There are 4 ways to turn a row about zero (a turn may also mirror it). The second row of each pair is the first, turned, with some noise. The first 36 pairs use one turn. New pairs use 2 turns, one after the other, and a turn may come again.
Some pairs, each with its turns in order after it:
[ 28 -27   4  12  10  15  23 -26]
[  5  -3 -24 -38   6  22  12 -24] : vuve

[-35  -9   2 -14  17   9   6 -15]
[ 13 -28  29 -10  -1 -12  -4  -5] : vuve

[-16 -18  -2  45  16 -51 -28  18]
[  3 -44  56  12  -6   8  16  27] : sofe

[ 38  10 -27   0  25   3  21 -21]
[-19 -16 -38  -5  14 -15  28 -23] : Nofof

[  5   5  20 -53 -46  -6 -22   8]
[ 30  15  -4  38  -8 -32  47   3] : vuve

[  5  29  12  -1  14 -12 -16 -19]
[  2   0 -13  29 -24 -14  -4 -20] : Dotu

[ 15   8   1  10   5 -11 -23 -43]
[ -7  -7  10 -25 -23 -37  17   4] : sofe

[-27   2 -25   1  29 -42 -27  -2]
[  7   7 -31  23   5   3 -54 -17] : Nofof

[ 23   8  16  11 -13 -11   0 -19]
[ -4  -6  -7   4  21 -14  12  28] : Nofof

[-29  26   8 -10 -23  -9  -1  -5]
[ -8 -14  22  21 -19  -9  23  17] : vuve

[ -3  10 -16  33  -2 -28 -32   2]
[-29  16 -12   4 -21 -19 -30  14] : vuve

[ 23   7  -4 -33  27  14  12  15]
[-21   3 -15   6  -5  30  25 -25] : Nofof

[-16  37   3   1  15   4  13  20]
[ 9 24 -2 41  4  2  6 11] : sofe

[  0  -7 -10 -33  -9   5 -12   0]
[ 11  16 -11 -28   3  18   3   0] : sofe

[  1  -1 -25   7 -13  28  12  -8]
[  5   4 -15  -8  33 -19 -17   1] : sofe

[ 12 -47  -9  10   0 -36  -8  23]
[-36 -17  -7   0  13   2  29  46] : Dotu

[ 23  28   3 -11 -16   1 -20   7]
[ 20   9 -18  -3 -29  -4  -9  19] : sofe

[  9   3  12 -33  26  25  12  26]
[ 10  30 -26 -16  -2  31 -23   1] : Dotu

[ -7  15   1 -50 -35 -19 -19  20]
[-25  24  36   8  31  29 -22  -8] : Nofof

[-28  -7  -8 -35 -26  -2  -7  30]
[  3  15 -17 -10  14  49  -3  25] : sofe

[ 13   3 -18  -3  17  -3   1 -29]
[ -5   2 -26   9   7 -21   6 -12] : Nofof

[ 26 -26 -33  32  19   2 -11 -23]
[ -4  10  29  30  -7 -18   6  47] : Dotu

[-21 -25  16   4 -16   1 -14   1]
[-13 -23 -10  -9   7  22  14   2] : sofe

[ -9 -36 -26 -32  28  -7  14 -19]
[ 16 -18   2 -40  37 -26   5   3] : vuve

[  4  16 -32  -2  32 -16 -33  -6]
[ 16   4  -8  34 -31  11  25  14] : Dotu

[ 37  12 -10  26  19  -6  -8  14]
[-13  36 -17  -7   5  20 -29   7] : vuve

[-18 -26 -11  31  14  13 -51 -20]
[-6 19 28 53 22 -6 32  3] : Dotu

[ -3 -24  -2  30  -9  15  14 -16]
[-16 -24 -18 -12 -10  13  -2 -25] : vuve

[  3  24  -5 -42 -20  12 -22  20]
[ 46  -8 -34  -6  15  11   2 -11] : Dotu

[ 31  14  11 -46  28  16   5  22]
[-26   8  -6  20  -4  44  38 -19] : Nofof

[-25  32 -11  31  22  -3  22  -4]
[ -1  14  27 -13 -45  -3  14 -23] : Dotu

[ 12  10  27   7 -10   9 -17  16]
[ 13 -15  17  15   6  17  17  18] : Nofof

[ 76 -21 -46   8 -28  -5  -6 -31]
[-59 -52  -8   3  32 -50  13  -5] : Nofof

[  8  23   2  14  18 -18   0 -16]
[ -4   7  20  14 -21 -27   9   4] : sofe

[ 17 -58  -2  19  30 -27 -25 -26]
[-46   1   7  51   8  -4   8  44] : Dotu

[-33 -29 -11 -11  -6 -35 -31   1]
[ -9  -7   6  -1   2 -65  -9  -1] : vuve

New pairs. What belongs after each?
[  0 -17  31 -50 -29  12  25 -15]
[ 42  36   3 -29  15  33  10   8] : Nofof Nofof

[ 12 -10  10 -25 -19 -32  -6   7]
[-22  24  23  25  -8  -5 -11   8] : vuve sofe

[ -8  16  13 -18 -35  -4   3 -32]
[ -3 -28  17 -32  -4 -11  20 -19] : Dotu sofe

[  7   1  -9  -1 -10  -3  -4  29]
[ -1  14   9   2 -14 -10  20  -1] : vuve Dotu

[  4  33 -32 -16  23 -19 -27   8]
[  7  14 -12  31 -46   8 -30   1] : sofe sofe

[-13  -5 -27  -7  14  21  21 -34]
[ 19  -1   0 -23   6  27  -8 -30] : vuve sofe

[ 26   4  39 -44 -23  47  29   1]
[ -8 -17  -9  73  22   6  -9 -37] : Dotu Nofof

[  3 -28  11  -5 -26   8 -31   4]
[-34  10  -9  -6  18 -18  20 -16] : Nofof Dotu

[ 23 -16  -3 -22   8   9 -17  -8]
[-32 -23   9  -3  -8   3  -9 -12] : Nofof vuve

[-17 -41  -5   2  -3  -2  30   6]
[ -5  30 -13  -7  21  34  -1 -21] : Dotu Dotu

[  4  22  36   5   1  -6 -26 -23]
[-25 -12  29 -10   1 -31   9  23] : Dotu sofe

[ -3   7   4  35 -29  12 -41 -17]
[  6  -4  30 -15  18  44 -27   3] : sofe sofe

[ 20  -1 -36  -4  -6 -27  19  13]
[ 21  32  14  21 -29  -8  -5  -7] : sofe vuve

[ 18  42   3 -14 -34  18  -9  17]
[  6  23 -25  11 -37   7  38  11] : Nofof Nofof

[-37 -30   3  31 -15  17  31  20]
[ 12  13 -11  20 -44 -46 -14  11] : vuve Nofof

[-35  -6   8 -10  11  -2  35  -7]
[-14   8  -5  26  24 -16  28  -5] : sofe sofe

[-10  15 -37 -18   3  33 -32 -22]
[ 12 -29 -10  17 -26 -39 -24 -26] : Dotu sofe

[ -3  -1 -16 -10  -8 -33 -30  15]
[-4 31  2 36 13 -2 20 -3] : Nofof Dotu

[ 20  22   4  12  31  10 -14  17]
[-11 -16   2  -8  -9 -40  -5  21] : sofe Dotu

[ 25 -14   0 -32   9 -42  -8  -1]
[ -6  17 -33 -10  27  36  -4  -8] : vuve Nofof

[  2 -13 -44 -19 -11 -24  49 -20]
[  0  49 -11  14  26   2 -38 -38] : Nofof Nofof

[-23 -52 -18   9  40  -8  28  11]
[ 22  24 -33  33 -29  -8  39  22] : sofe Nofof

[-2 26 19  5 16  1 -6 -4]
[ 17   4   2  11   1 -21 -21 -16] : Nofof sofe

[-37  -7  55  13  10   4 -31 -16]
[-15   6  49  27 -37  -4   3 -37] : Dotu Dotu

[-13 -17  -6  -3  28 -27 -18  17]
[  8 -13 -26  17 -22 -11 -28   4] : Nofof vuve

[ 22  10  -7  18 -46  -4  -9 -15]
[-24  28  -5 -25  19 -27   7 -20] : Dotu vuve

[-15 -20  12 -45 -42  -2 -15  52]
[-46   4  23   0 -52 -38  14  18] : vuve Dotu

[ 21 -21  -3  -4  25  -1 -11 -18]
[-14 -22  -4   9   0   0 -34  -2] : sofe Dotu

[  8   9 -31  14  -2  -5   8 -11]
[ -3  30  15   2  -4 -19  -3   1] : sofe vuve

[ -1  -4  12   6  33 -15  16  -4]
[ 12 -12  11 -10  13   0  15 -28] : Dotu Dotu

[ 17  16 -12  20 -23 -27  -3 -24]
[-13 -25 -29  -7  18   8  26 -14] : sofe Dotu

[ 30 -16 -43  -9   6  25   6 -29]
[-48 -14  -5   2  -7   6  -1 -41] : vuve Nofof

[ 33  25  21  24  11 -18   4  22]
[-19  26  21 -13  -2  10 -18  41] : Dotu sofe

[-37   1  37 -19  33 -36   3  17]
[ 24 -41  30   2  20  14  21 -35] : Nofof Nofof

[ -4 -24  18   4   4 -20 -23  26]
[-19   3  18  -2 -23 -20  25  18] : vuve sofe

[-26 -37  28   3 -41 -10  34   4]
[ 34  19  23  20 -46 -15 -16 -30] : sofe Nofof

[ 36  10 -40  37 -16  45 -10  18]
[-12  71   8   6  24  14  22  14] : Dotu vuve

[-45  27  -9  10 -25 -20  35  41]
[  5  61   1 -17   3 -12  46 -17] : sofe Dotu

[ 7 -8 -1  0 30 14 11 -7]
[-15 -23 -18  -2   1   2  11  15] : Nofof vuve

[  1  19  33   6 -26  33  35  14]
[-18 -26 -24  -2 -18 -10 -44  24] : sofe vuve

[ -1 -20  -5 -72 -20 -33  16 -21]
[ 12  10   4   9 -34  23  31 -69] : Nofof Dotu

[ -2 -15 -12  -6   1  19 -31  -4]
[  7 -18 -11  16   0 -17   8  29] : vuve Dotu

[ 23  14  -4 -41 -11  -2  27   3]
[ 26  40 -10 -11 -13   4  11 -24] : Nofof Nofof

[-38 -37 -10 -15  43  10 -26  26]
[ 21 -27  49   6  28 -44  -1  11] : Nofof Nofof

[ 56 -15  -9 -25  42  16  18  35]
[  9 -14 -42  30   8  21  41 -51] : vuve Nofof

[ 23  -9 -30 -15  14  23 -16   6]
[ 18  25 -25  -4  11   1 -25  20] : vuve vuve

[ 14 -31   1  -6   0  31 -44   4]
[-39  -1  23  -5  23 -31  11  -9] : Nofof Dotu

[-10 -25  -5  26  17 -13 -45   3]
[-42 -15  23  -2   8  38  -9  -5] : Dotu vuve

[ -1   3   9   1  -4 -53  45   4]
[ 26  51 -11 -21 -23  23   2  -2] : vuve Nofof

